The same things were measured in two ways. Each way mixes the same 8 hidden numbers, adds some noise and spreads widely along 6 directions of its own, which tell nothing about the thing.
In the rows, 128 means zero.
Some things both ways: the first way, then the second way.
[158 157 151 155 118 139 137 112 105 172 125 148 137 109]
[122 107 121 118 103  97  70  88 133 143 119  71 116 139 138 159 160  67
 145 117  92  97]

[104 196 191 187  69 177 152 167  76 151  89  92 153 178]
[166 129 106 133 118 106 144  94 145 100  84 117 120 160 126 156 145  67
 107 148  79 122]

[132 117 119 103 113  79  59  88 128 142 110 100 115  61]
[186 113 159 135 154 132 158 112 122 166 143 100 137 137 170 123 180 127
  95 166 116 123]

[146 147 141 176 124 173 227 102 115 158 148 164 101 169]
[ 83  86 120  82  90 146 127 124  84 119  95 134 169 134 116  99  42 121
 144 114 128 130]

[104 120 166 168 105 231 173  94  93 135  92 132  97 162]
[108 110 134 101  95 168 143 150 106 124 130 113 137 110 124 119  92 148
 170 150 166 127]

[139 152 144 151  92 167 143 151  87 132  87 100 122 130]
[117  97 145 141 131 124 125 149 145  96 205 126 108 154 118 131 150 120
 159 102 133 150]

[ 89 148 160 137 127 147 111 119 132 117 121 126 134 135]
[ 84  88 160 125  79  95 142 137 122  76  86 152 116 108 125 168 104  97
 136  72 107 124]

[139 134 111 113  66 188  45 137 145 134 122 203 101 159]
[159 104 108 137 153 111  75 105 113 168 124  98 147 167 161 142 149 132
 149 169 131  87]

[120  82  77 109  88 159  66 103 129 127 126 183 131 151]
[163 138 144 105  99 135 189 151 164 116 128 114 118 101 124 103 149 158
 102 153 133 174]

[107 132 105 124 134 110 152 120 106 151 141 100 126 142]
[135 110 133 142 153 122 183 156 146  96 109 162 144 144 126 141  84 167
 100 136 140 139]

[142 143 120 126  85 152 106 152  93 140  92 129 119 146]
[ 97  82 148 111  38 146 143 135 125 134  96 142 142 155 118 136 107  52
 153  92  65 121]

[138 145 131 192  91 144 234 145 131 142 155 181 180 215]
[112 126 121 103  87 103 149 105 152  60 140 102  86 122 101 142 145  62
 126 103  91 159]

[115 173 197 190 142 137 226 122  61 132 119  93 130 148]
[175 134 119  95 126 147 164 110 116 112 136 105 156 125 125  75 123 133
 102 166 125 174]

[114 177 141 184  74 186 155 150 135 171 115  69 146 159]
[166 103 116 107 144 134 179 101 111 147  83 154 143 166 155 137 123 143
  89 211 132 108]

[144 177 136 188  80 170 140 142 129 151 127 124 162 150]
[176  93 125 123 162  89 162 129 121 138  66 159 125 160 140 148 126 138
  63 179 133 131]

[132 125 197  77  71 130  98 188 125 144  40 170 157  57]
[129 145 114  91  94 122 143 150 153  85 102 103 121  86  88  86 104 140
 112 119 144 183]

[145 148 113 113 134 117 108 108  92 167 120  95  91  90]
[137 126  95 130 105 114 114 112 157 130  46 131 142 156 122 130 106 106
 111 127  88 107]

[131 107 127 134 109 117 135  78 134 174 127 134 152  85]
[163 132 131 143 199 115 130 116 119 137 131  81 124 117 151 158 142 172
 115 184 182  96]

[135 109 135 127 140 145 160 115 123 148 129 203 173 151]
[136 112 162 105 108 113 169 122 152 162 116 109 144 128 144 146 144 140
  89 155 123 146]

[150 146 129 162 104 132 191 145 103 176 144 127 132 145]
[112  88 126 116 129 140 106 120 118 134 198  86 129 162 133 144 137  98
 170 130 128 125]

[152 147 115 163 124 109 193 110  81 170 164 123 104 137]
[135 108 111 128 165 101 140 172 164  77 153 117 104 135  97 125  94 142
 111  91 141 176]

[ 96 127 109 135  99 157  88  84  72 145 105  63 110 100]
[150  93 146 133 118 141 180 139  98 110 104 158 148 149 140 145 106 112
 131 152 124 123]

[129 130 122  93  91 119  79 123 128 173  92 126 110  87]
[173 106 124 121 141 124 161 118 137 132 138 114 116 155 154 144 153 117
 106 154 106 130]

[160 141 117 210  84 167 189  51  64 181 128 114 151 125]
[151  95 161 105 135 155 178 108  68 124 145 125 177 128 142 101 108 118
 112 155 131 155]

Other things, the second way, with their names:
k548: [113  67 144 117 137 109 144 127 114 131 135 139 106 167 131 168 129  97
 121 128 125 120]
k403: [139 107 174 120 130 123 171 128 128  93 207 114 114 102 161 130 179 160
 130 127 144 160]
k956: [ 90 115 114  79  46 100  96 109 175 118 132  74  87 123 115 149 156  77
 150  97  87 136]
k758: [ 91  82 156 149 113 107  99 146 130 152  98 106 113 147 117 192 118  57
 150  86 108  87]
k129: [125  95 148 133 170 126 184 159 151 105 176 143 100 153 118 139 122 146
 102 119 147 151]
k383: [142 129 121  80  73 135 161 120 166 174  60 103 131 128 130 115 127 118
  88 158  99 131]
k644: [141 130 129  93  80 125 153 104 159 158  63 100 123 135 116 125 143  80
  88 150  88 125]
k320: [160 153  91 100 124 119  97 122 144  98 124  60 122 101 104  88 125 129
 129 137 138 168]
k635: [ 95 125 135 163 125 129  96 152 154 108 138  88 128 116 122 157 108 130
 181  73 130  97]
k904: [111 106  89  72  51 119  87  86 135 153  66  92 131 161 116 142 122  55
 147 145  78 111]
k42: [138  94 134 119 148 101 154 139 130 104 124 126 122 135 124 134 112 116
  91 110 120 160]
k608: [115 137  88 146 127  69  68 114 167 107  39  88 117 123 116 187 103 101
 134 101 108  81]
k176: [161 129 146 103 135 117 169 125 151 114 152  84 109 106 123  98 158 129
  79 132 125 182]
k266: [139 116 122 101 105 147 175 126 149 170  55 130 152 163 113 120  83  98
  82 156  95 126]
k166: [161  96 124 152 182 101 102 119 124 157 129  82 123 171 154 192 139  97
 128 150 123  91]
k335: [ 97 110 141 104  89 131 156 155 178 109 145 134 103 133  98  95 128 126
 113  91 109 164]
k350: [153 132 163  98 104 121 193 130 160 121 152 101 129 103 123  82 160 133
  67 124 109 199]
k744: [108 134 136 131  80 140 122 110 138 105 122  83 127 114 123 146 133  76
 165 102  97 107]
k821: [189 114 135 153 188 112 144 140 116 134 111 118 128 135 146 140 140 148
  95 163 151 127]
k445: [139  89 154 134 161 124 167 141 114 116 158 159 126 146 146 129 132 168
 115 152 157 129]
k135: [129 136  84 109  91 167  85 102 110 119 116  79 154 127 129  97 101 114
 193 139 123 100]
k487: [102  97 153 148 125  92  96 138 154 149 152  81 106 141 136 205 154  98
 159 105 124 102]
k188: [177 146 130 107 125 162 161 123 136 133 175  74 129 107 144 105 168 160
 144 195 164 145]
k812: [106 103 137  98  90  80 130 110 151  82 126 112  92 123 112 139 149  83
 106  87  91 159]
k337: [130 118 102 100 115 114 140 149 143 105  60 128 107 110 107 135  86 144
 112 139 148 138]
k211: [122 104 112 146 113 109  95 129 117 112  66 133 113 156 116 180 111  83
 165 138 128  81]
k628: [130 132 129 127 115 161 120 148 117 144  81 109 180  97 148 112  80 197
 164 154 168  94]
k170: [140 134  99 117 141  99  92 103 148 139 119  75 134 134 136 147 138 148
 133 164 151 118]
k572: [122 116 136  79  85 144 164 132 114 125  95 121 144  97 128 104  95 151
 120 151 143 148]
k552: [135  95 138 104 119 143 156 135 116 109 182 132 107 146 132 118 148 131
 144 159 151 151]
k588: [110 112 141 102 100  90 159 139 190 136  84 116 119 123 111 127 120 116
  62  84  87 161]
k35: [151 116 120 128 137 119 157 121 160 113 147 119 129 149 144 125 143 133
 107 127 103 144]
k199: [163 138  82 143 178  87  70 125 153 135  89  67 109 139 126 158 130 138
 127 154 146 102]
k277: [100 105 157  80  63 137 136  81 101 152 114  97 148 127 130 132 137  79
 140 156 108 112]
k440: [132 105 122 142 161 127 116 130  81 115  98 145 180 135 154 138  72 180
 147 156 168  95]
k718: [134 101 133 148 144 103 150 126 148 111 121 137  95 172 114 162 143  79
 105 124 106 116]
k417: [125 123 108 144 111 131  84 104 102 122  50 118 136 138 139 158 108  97
 169 137 118  51]
k981: [137 133 118 125 153  92 147 153 194 109 124  97  71 124 116 174 147 156
 104 137 155 137]
k142: [141 136 124 172 152 122  94 141 146 126 104  82 113 128 126 165 134 115
 154 125 139  79]
k734: [119 141 114 130 123  92 119 171 190 110  75  86  97 101  89 153  98 126
 111  88 132 142]
k163: [152 146  90 127 108 143 119  99 150 133  74 107 141 155 133 125 125 114
 141 163 106  89]
k149: [131  86 135 110 141 114 156 116 103 120 125 148 170 157 135 123  98 141
 100 150 134 148]
k793: [141 137 138 144 151 127 161 161 155 101 127 108 141  99 130 117 100 176
 109 110 148 150]
k110: [140 130 104 115 112 150 134 121 133 122  85 126 157 148 106  91  93 124
 117 153 121 137]
k710: [153 150  81 137 183 114 108 135 148  78 138  85 101 131 107 140 113 150
 136 144 166 134]
k434: [ 89 119 123  95  64 169 163 172 129  92  68 146 131 108  72  87  45 122
 142 111 140 154]
k290: [176 132 108 112 131 133 144 145 133 112  99 102 124 109 121  93 113 131
 111 141 134 158]
k726: [127 136 105 100  63 137  92 115 148 105 135  68 121 105 133 111 144 102
 176 105  98 128]
k958: [131 129 112 115 118 162 142 127 120 128  89 118 169 142 115  94  72 132
 129 152 132 126]
k749: [111 156 105 137 102 108  74 129 162  82 104  69 127  97  94 120 115 104
 154  75 116 134]
k451: [113 123 105 146 112  98 132 127 165  82  57 121 108 145 100 171  95  54
 113  77  75 112]
k485: [172 104 122 112 106 118 172 124 138 140  67 156 135 165 130 127 131  96
  84 174  92 144]
k985: [122  87 182 134 123 120 154 157 116 141 130 125 144 115 139 150 119 134
 128 117 142 132]
k118: [145 158 102 114  71 146  93 129 142 115  68  64 131  91  96  95 117  83
 156 117 108 129]
k364: [139 127 113  98  63 168 136  94 100 125  69 121 141 141 121 120 120  79
 161 181 109  94]
k269: [123 100 120 117 115 101 120 117 122 141  58 123 151 147 131 154  98 104
 111 132 108 111]
k875: [131  53 164 168 197 103 169 156 111 132 130 168 137 187 149 195  98 124
  98 116 125 106]
k385: [119 112  98 141 128 122  42 119 115 170  72  82 156 147 143 157  97 118
 175 140 133  57]
k645: [141 153 132 156 139 150 139 152 148  85 138 102 144 103 114 104 109 160
 149 116 149 138]
k951: [ 92 133 108 117  91 103 141  89 171  85  76 123 100 147 102 159 130  72
 109 113  85 109]
k193: [152  88 133 106 138 127 162 100  80 138  89 136 167 160 126 114  91  88
  80 152 106 138]
k677: [135 136  94 130 106 108 101 104 140 108  57  93  90 150  87 157 133  33
 129 132  97 101]
k685: [116 110 113 120  93 129 130 157 148 100  94 122 124 136  91 122  84  87
 135  94 104 145]
k766: [ 79  85 164  84  59 133 155 145 142 110 175 111  97 114 122 142 137  94
 155  83 109 155]
k215: [125  90 124 145 183  79 101 156 128 106 142  92  96 138 121 205 106 118
 138 109 156 123]
k406: [158 133 124 109 140  84 128 115 171 106 174  74  99 110 134 121 185 150
  98 136 133 175]
k851: [114  95 166 135  87 125 109 109 124 166 116  83 138 147 139 167 151  49
 149 109  82  95]
k268: [135  97 135 117  94 133  82 119  94 150 112  80 124 132 131 139 132  53
 166 119 106 101]
k757: [163  83 134 108 170 101 170 117 136 140 154 124 111 183 134 145 146 102
  69 157 110 160]
k103: [100  73 133 104 115 111 137 113  91 128  80 153 144 151 142 164  86 117
 130 142 127  97]
k876: [112  62 165 105 123 154 179 134  86 128 149 169 153 156 134 102  92 120
 113 120 125 148]
k396: [149 132 105 134 141 121 139 128 176 147  92 108 115 167 111 147 130 107
 102 157 120 111]
k730: [120  91 145 148 150 117 169 155 131 108 100 168 129 135 146 163  98 165
 122 119 142 109]
k299: [165  73 191 143 156 148 208 149 101 178 115 171 170 165 164 128 119 143
  80 164 127 123]
k263: [116 126 117 127 139 131 124 139 116 115  88 102 129 119 104 155  83 125
 144 144 162 104]
k968: [ 88 111 149 124  91 128 154 152 151 117  73 151 127 130  95 128  94 113
 120 105 122 120]
k60: [ 68 110 142  99  83 167 163 135 102 104  99 139 161 114 103 109  50 124
 151 114 139 120]
k499: [142 115 103 148 162  86 115 140 143 100  73 104 100 130 131 209 100 113
 132 128 137  95]
k567: [131  81 153 125 128 131 171 110 107 149 119 140 138 166 160 174 127  98
 120 152 108  95]
k281: [121  72 164 106 130  88 169 139 116 131  98 132 113 133 123 178 113  93
  82 125 124 144]
k130: [120  85 168  86  56 163 169 109  86 155 111 149 167 142 139 108 119  95
 139 162 107 126]
k702: [155 145 116 106  68 127  89  89 136 152  91  65 142 114 142 117 167 100
 147 162 104 109]
k229: [173 138 110 125 154 132 117 139 131 157  83  86 110 117 135 142 133 153
 131 192 176 101]
k18: [117 166  86 162  95 111  93 120 176  66  71 102  89 126  91 171 137  88
 174 123 120  84]
k458: [ 98 107  99  96 116  87 151 106 144  69  80 142 115 142 104 141  86  96
  84  94  95 145]

Some of these things the first way, each followed by its name:
[133 152 194 151 114 108 154 118  95 177  90  87 177  22] | k281
[111 125 155 131 113 130 121 134 146 122 118 137 117 126] | k229
[118 127 144  73 145  80  96 120 131 166 134 166 119  83] | k608
[134 130 115 143  85 112  89 137 100 124 154 163 121 165] | k118
[137 154 162 137 117 156  99 134  90 155  98 142 155 116] | k702
[125 106 142 127 104 143 114  86 117 136 105 141 106 104] | k644
[ 91 161 132 171 112 120 154 109 125 174 197  70 104 130] | k458
[164 155 101 171  76 125 115 125 103 161 104  80 163 126] | k299
[163 168 127 141 106 123  97 147 101 194 144 121 126 109] | k385
[103 116 138 109  95 112 146 140 133 144 138 151  96 137] | k710
[100 139 139 163  93 159  60  73  33 154 159  89  89 119] | k749
[102 156 216 151  59 214 119 170 134 152  64 145 146 139] | k572
[132 101 108 159  36 199  35  57  84 156 122 151 122 122] | k350
[129 185 126 230 128 134 221 104  89 151 180  75 130 208] | k875
[111 146 191 116 136 104 133 184 123 132 118 162 171 128] | k487
[127 116 157  97  71 176 141 180 165 111  46 175 132 127] | k552
[129 120 175  77 132  99 132 110 120 142  79 187  95  82] | k166
[ 92 114 153 118  65 152 106 129 121 162  96  76 105  88] | k60
[111 149 120 140 140 132 161 141 117 132 145 113 103 195] | k163
[150 160 132 182 147 166 225  93 129 173 136 124 145 134] | k103
[146 126 133 125 132 133 175 139 126 124  83 147 167 123] | k130
[124 151 181 149  55 214  67 138 112 163  93 163 149 122] | k406
[ 99 145 125 128 125 136  91 103 121 155 119  49 102  99] | k730
[ 98 121 172 125 116 154 155 121  99 109  94 124  77 143] | k396
[117  70  97 110 100 140  81  61 128 150 136 147 130  70] | k277
[ 79 113 139 112 112 133  96 113  91  99 124 134  87 172] | k645
[ 93 165 174 175 189 111 232 116  57 107 155  53  85 155] | k110
[112 104 132 108  76 146  98 160 140 148  98 164 151 142] | k188
[159 133  93 121 141  92 155 123 107 157 114 100 154  72] | k211
[159 162 150 180  64 147 177 142 102 198  82  46 149  90] | k129
[141 189 186 161  96 172 151 148  63 201  73  61 107 101] | k135
[105 159 119 143 123 140 120 135 122 159 160 118 136 158] | k440
[ 93 157 150 152 146  96 170 122 108 168 172 107 132 142] | k499
[143 115 166 141  23 188  82 112 125 147  68 193 136 116] | k176
[150 152 159 138 173 132 219 130 100 161 123 142 125 108] | k904
[121 158 149 180  77 147 123 112 101 153 151 117 119 142] | k42
[109 134 124 147 166 118 151 107 105 155 200 132 128 137] | k170
[175 132 103 169 104 145 176 111 101 158 107 104 162 120] | k968
[126  83  98 112 103 128  87  87 111 139 162 203 101 141] | k734
[133 154 147 148  72 172 167 192 106 145  71 143 189 188] | k18
[114 128 104 110 114  64  47 101  85 195 155  48 121  57] | k793
[158 167 145 171 122  90 142 130  93 142 137 104 136 106] | k268
